All rows are made from the same 12 directions, up to rounding. Whole rows:
[[  4  10  -8 -23 -21   1  29 -71   5   1 -30 -34  -9 -29  13 -13   8  -5
   -6 -10 -23]
 [ -3  -8   8   3  21   3   5  18  10   4  16  13  14  25  16   1  17  12
   12 -12  11]
 [  4   5  -2  16  32  -7  29 -11  20   4  25 -15  -8  13  -3  -8  18  -2
   14 -22  -8]
 [-17  -7 -19   0 -10 -18  23  22   1  -3 -10  17 -17  25   3 -19  -1 -16
    4  -3  -5]
 [ 14  15 -39 -16  11  -2  21   0 -30 -16 -28  -9 -10  54  20 -11 -40 -19
    5  33  50]
 [  3  -1  11   3 -28   6 -28  -4   8  20 -17  14   1 -38 -65   0  -4  12
  -38  21 -27]
 [-36 -13 -19  -6  -8   3  18 -30  10   7 -21 -14 -43  -2 -37  -3  42  -3
  -18   8 -45]
 [ 38  18 -15  -4  -4 -26   0 -34   5  12 -19 -11  -2   8 -34 -23 -29  -2
  -36  45  28]
 [ -7   8   8   4 -21  -2  -3  35  37  26 -13  -2   6  22 -21   4   3 -14
   -2 -21  -7]
 [ 11  10   8  -7 -13   6  44  23 -23  -2   4  31  16 -28   1 -16  -6 -15
    6   6 -18]
 [-26 -23 -17  33  25 -14 -49 -19 -28 -41  22  -9 -31  13  12   7 -39  14
    8 -25   8]
 [-23 -18  24  15 -27 -45 -20 -28  -9  -8   8  26  32   1  11 -22 -33  13
  -22 -20 -16]
 [ 19   6   1 -14   5  11  -1  33 -26 -21   7  21 -24  15  56   6  -5  -1
    6 -15  25]
 [ 10   6   1   6  18  -1  51 -17 -46 -15  21  19  52 -33  -8 -23 -27  -6
   19  36  -5]
 [ 35  14   3  -9 -17 -27   7 -58  21   6 -15 -17   1 -11  23 -28 -21   5
  -18 -26   8]]

Rows cut short, each followed by the rest of it:
[-23  -7  -5   9  17  13 -12  18 -17 -11   5   6 -17  36  -6  14  -2]	[ 4 -2 -4  1]
[  9  18  -9  -9 -22 -41  -1 -48  -1  -6 -21 -31 -35  34  23 -11 -24]	[-19 -35  -2  13]
[  8 -11   3 -10 -42  27 -29  24  24  21 -38  36   1 -46 -41 -11  -4]	[ 21 -18 -17 -23]
[ 33   4  29  -2  15   9 -13  34  24  11  30  20  -3  -6  30  10  32]	[ 18   2 -28  14]
[ 12   4  23 -13 -26  -9  -7  -7  26  20  -7   2  12 -15  11  -1  18]	[  5 -16 -10  -6]
[  5   4  -5   5  18  12   2  13 -12 -13  12   1 -32   9   7   7   2]	[ -1   2 -14   1]
[ -9  -2  33  16   4 -30   8  -7 -15 -12  47  10   7 -14  28   2  10]	[ -3  -2 -16 -22]
[ 16   0 -28 -10  15  -1   2   4 -10 -20 -10   6 -51  38  37 -13  -9]	[  3  -2 -15  30]
[  3 -13 -27   9   1 -10 -14   3  16  11 -22  15   4  11 -52 -25 -22]	[ 12 -11  25  15]
[-18  -8 -21  14 -10 -35 -27 -19  31   1 -17 -31  -8  35   3  -7 -26]	[ -9   4 -22  16]
[-14  -6 -11  17  -1 -29  18  14   3  -4  14   6 -12  -1 -10 -15  -1]	[-20   9   1 -14]
[  3  -7   7  15  14 -14  -4  10  -1   2  23  15  26  -6 -14  -6  -4]	[ 7  4 19  7]
[-12  21  19  12  29  -2  10 -23  -6  13  27 -49  33  29 -26  35  14]	[-16  -3  43   3]
[-20 -24 -29 -25 -11  -1  23   5 -21 -20 -28  36 -28  23  39 -27   9]	[ 6  2 -2  3]
[-12   3  -7  15  15   2  -8  32  20   7  15 -27 -16  13 -15  26  19]	[-20  20   4   3]
[  8  -7  -5   9  16  -4 -19 -18 -15 -13   5  21 -38  17 -14 -13 -12]	[ 25 -35  -7   1]
[ 12   8   1   0  -2   8 -40  25  10  -3   5 -16 -57   0  10  30  15]	[ -5 -11 -13   8]
[ 26  30 -12 -25  -8  20  -3  -5 -23  -9 -30 -21 -40  30  21  16 -21]	[-14 -22   7  27]
[-31 -17  23   5  -5 -20 -22 -17   5  -2  19 -13  27  -5  28  18  19]	[ 6  9 -5 -7]
[-11   4 -20 -24 -15   8   6 -48 -24  -5 -40 -28   5   2  -5   3 -12]	[ -6 -11  42   5]
[-52 -26 -27  27   0   4  -6  14  12  -1  -9  -4  -1  -3 -55  -3  -6]	[ -6  24  -6 -31]
[ 11 -10 -15  13  27  -2  10 -33   0 -13  18   6 -52 -28 -18 -22  18]	[ 19 -10 -16 -25]
[-27   1  -1  -9 -26 -19  16 -10 -26  -5 -16   3   2  17   0  -4  -8]	[-20 -19  26 -14]
[-19 -34 -34  34  38 -26 -37 -43  26  -7  18 -25 -38  -9 -45  -9  15]	[24  1 10 -4]
[-18 -10   6  37  33 -39  10   9  36   7  47  -8   0  30  -5  -7  23]	[ -4  17 -26  -8]
[ -7  14 -14   3 -40 -18  -6   3  13   3 -33 -20 -13  13  -8  -7 -41]	[-30  -6 -22  -5]
[ 37   6   5 -19 -17  12 -41 -19  25  21 -28  -8   9 -26 -13   5  -1]	[ 24 -25  18  24]
[-32 -20 -15  12 -14 -20 -16  13 -17 -12  -5   7  24  -3  -9  -3 -29]	[-11  16  27   4]
[ 15  19   6 -20 -19  24  23  20 -19   0 -20  20  -1   5  11  -3 -14]	[ -9  -9 -10  -3]
[-12  10 -18  -8   0  42  17  23 -31 -14 -26   3  -4  24  -1   7 -30]	[-12  16 -12   1]
[ -9   8 -20  21 -22 -35   9 -18  -1  -8  -7 -19 -25 -13 -30 -19 -37]	[-32  -6  -5 -23]
[ -4  -4  -7  14  23   1  25   4 -18 -13  29   2  -3 -32 -10  -3  10]	[ -9  23  13 -17]
[ -1  27   7   0 -27 -13  28   1 -22  -5 -15  13 -31  41  -4 -15 -36]	[-25 -40 -30 -23]
[ 11  26 -33   6 -10   7   8   0   7  -6 -28 -37 -53  14 -16  -2 -38]	[-33   3 -31  -2]
[ -2 -21  -1  -9 -11  14 -14   3  11   6 -19  26  33 -18   0 -14  -4]	[26 10 -7  5]
[ 13  28  10   4  42  53  43  24 -15   9  21 -16  35   4 -25  25   8]	[-11  30  14   0]
[ -9   1  34  -3  -3  22 -20 -34  -7   1   7 -20  44 -24  14  26  -1]	[ 17   4 -16 -12]
[  3 -17   3  -5   3  18 -20  32  30  26  -3  22   8 -19 -36   6  41]	[23 -3 24  0]
[-11 -13  -4  -5  23  19  -3   6 -49 -20  10  33 -32   9 -13   7  18]	[ 19 -27  39  -5]
[ 5 20 51 13  0  6 26  7  2  7 31 13 36  6 19  1 -8]	[  0   2 -65 -29]
[  5   6   9 -11 -10 -14  18 -30 -10  -7   5 -17  22 -27  36  -1   1]	[-11  13   7   0]
[-62 -42 -27   9 -67 -70 -11 -15   6 -12 -25   4   8 -43  -2 -31 -19]	[-28  14  16 -34]
[ 27  25  15   4  15  42  34  38   0  19   8  16  33 -11 -39   2  -6]	[-4 11 -2 -7]
[-26 -20  -4  15   2  -3  -7  34  -5 -13   8  39 -38  28  -1 -11   0]	[  8  -8 -40 -20]
[-38 -29   6   7  10  12 -21  29  -6  10  10  25  21  -1 -45  18  35]	[ 17  -4  49 -12]
[-19 -20 -16  -2  -5 -26   1 -26 -14 -23  -9  13  -8  19  36 -25 -19]	[  8   2 -18   5]
[  9   6  -3 -22  -4  18   2   9  10  12 -27   9 -16  39   7   0  12]	[  9 -20  -6  14]
[ 16  19 -14  -7   8  -4  14 -62  21  15 -22 -45  -9  18 -22  -8  -1]	[ -1 -19   7   5]
[ -4   8  10 -11 -26  20  33  14 -13   2 -17  27  16 -12  -1 -13 -12]	[ -7   1 -24 -29]
[ 14 -11  -7 -15 -24   3 -30 -27 -38 -32 -21  19  -3 -39  39 -13 -46]	[18 -5 -8 13]
[ 30  12  16  34  33   2 -10  46 -22  -9  57  15  17 -37 -24  13 -22]	[-6 17 22 12]
[-24   0   0  18   9  28  26  29 -30 -10  11  21  12  -9 -36   1 -18]	[ -9  17 -10 -34]
[  7 -18  10  -5  -7 -22 -25 -12  33   6   9   5 -22 -19  28  -4  40]	[ 20 -10 -18  -1]
[ 29  14   9  -9 -23  -7 -26  27  40  16  -6 -11 -33  -6  23  12  15]	[ -9  -8 -29  12]
[-22   3  -4  17 -30 -13 -15  29  -3 -11   2  -9 -44 -21 -10  12 -12]	[-33   2 -23 -33]
[-23  -8  16   1 -22  -8   1 -24 -40 -25   0  24   6  -5  24 -11 -31]	[  6 -15 -28 -27]
[-10   0  -7   1   2 -20   6 -14  11   2  -1 -25   6  20  14   1   2]	[-12  10   5  11]
[ 31  34  22   0 -20  -1 -14  36  25  29  -5 -11  11  14 -19  17 -15]	[-20 -18   1  16]
[ 38  29 -24 -26 -30 -33  17  34  34  16 -22 -28 -63  13  31   0  26]	[-50  -7  22  30]
[ -8  -3  23   0  14  22  -8 -32 -34  -4   4   9  61   4 -11   8 -23]	[28 -8 19  4]
[-29  -1 -22  19  23   8   9  19 -28 -20   5  -6  -8  42 -13   7 -28]	[-16  19   0   3]
[ 33  21  -8 -11   3   2   9 -27  27  13 -14 -32 -24   1   2  -3   9]	[ -4  -8 -10  11]
[ 23  43  35 -22  -7  43   4 -20  -8  17 -11 -43  33   0   8  42  -3]	[-9 -9  1  4]
[  3  -6 -33   5  11   9  36  10 -22 -13  -5  23 -18 -23 -32 -28 -10]	[ -7  12  21 -13]
[ -6  14  33  -6   7 -18  19  22  14  23  29 -13  27  32  19  26  48]	[-19  -2  29   8]
[-12   4  -2  -1  25  25   0   5  -2  -3  -1 -15  -3  51  13  19   4]	[  5   9 -19  14]
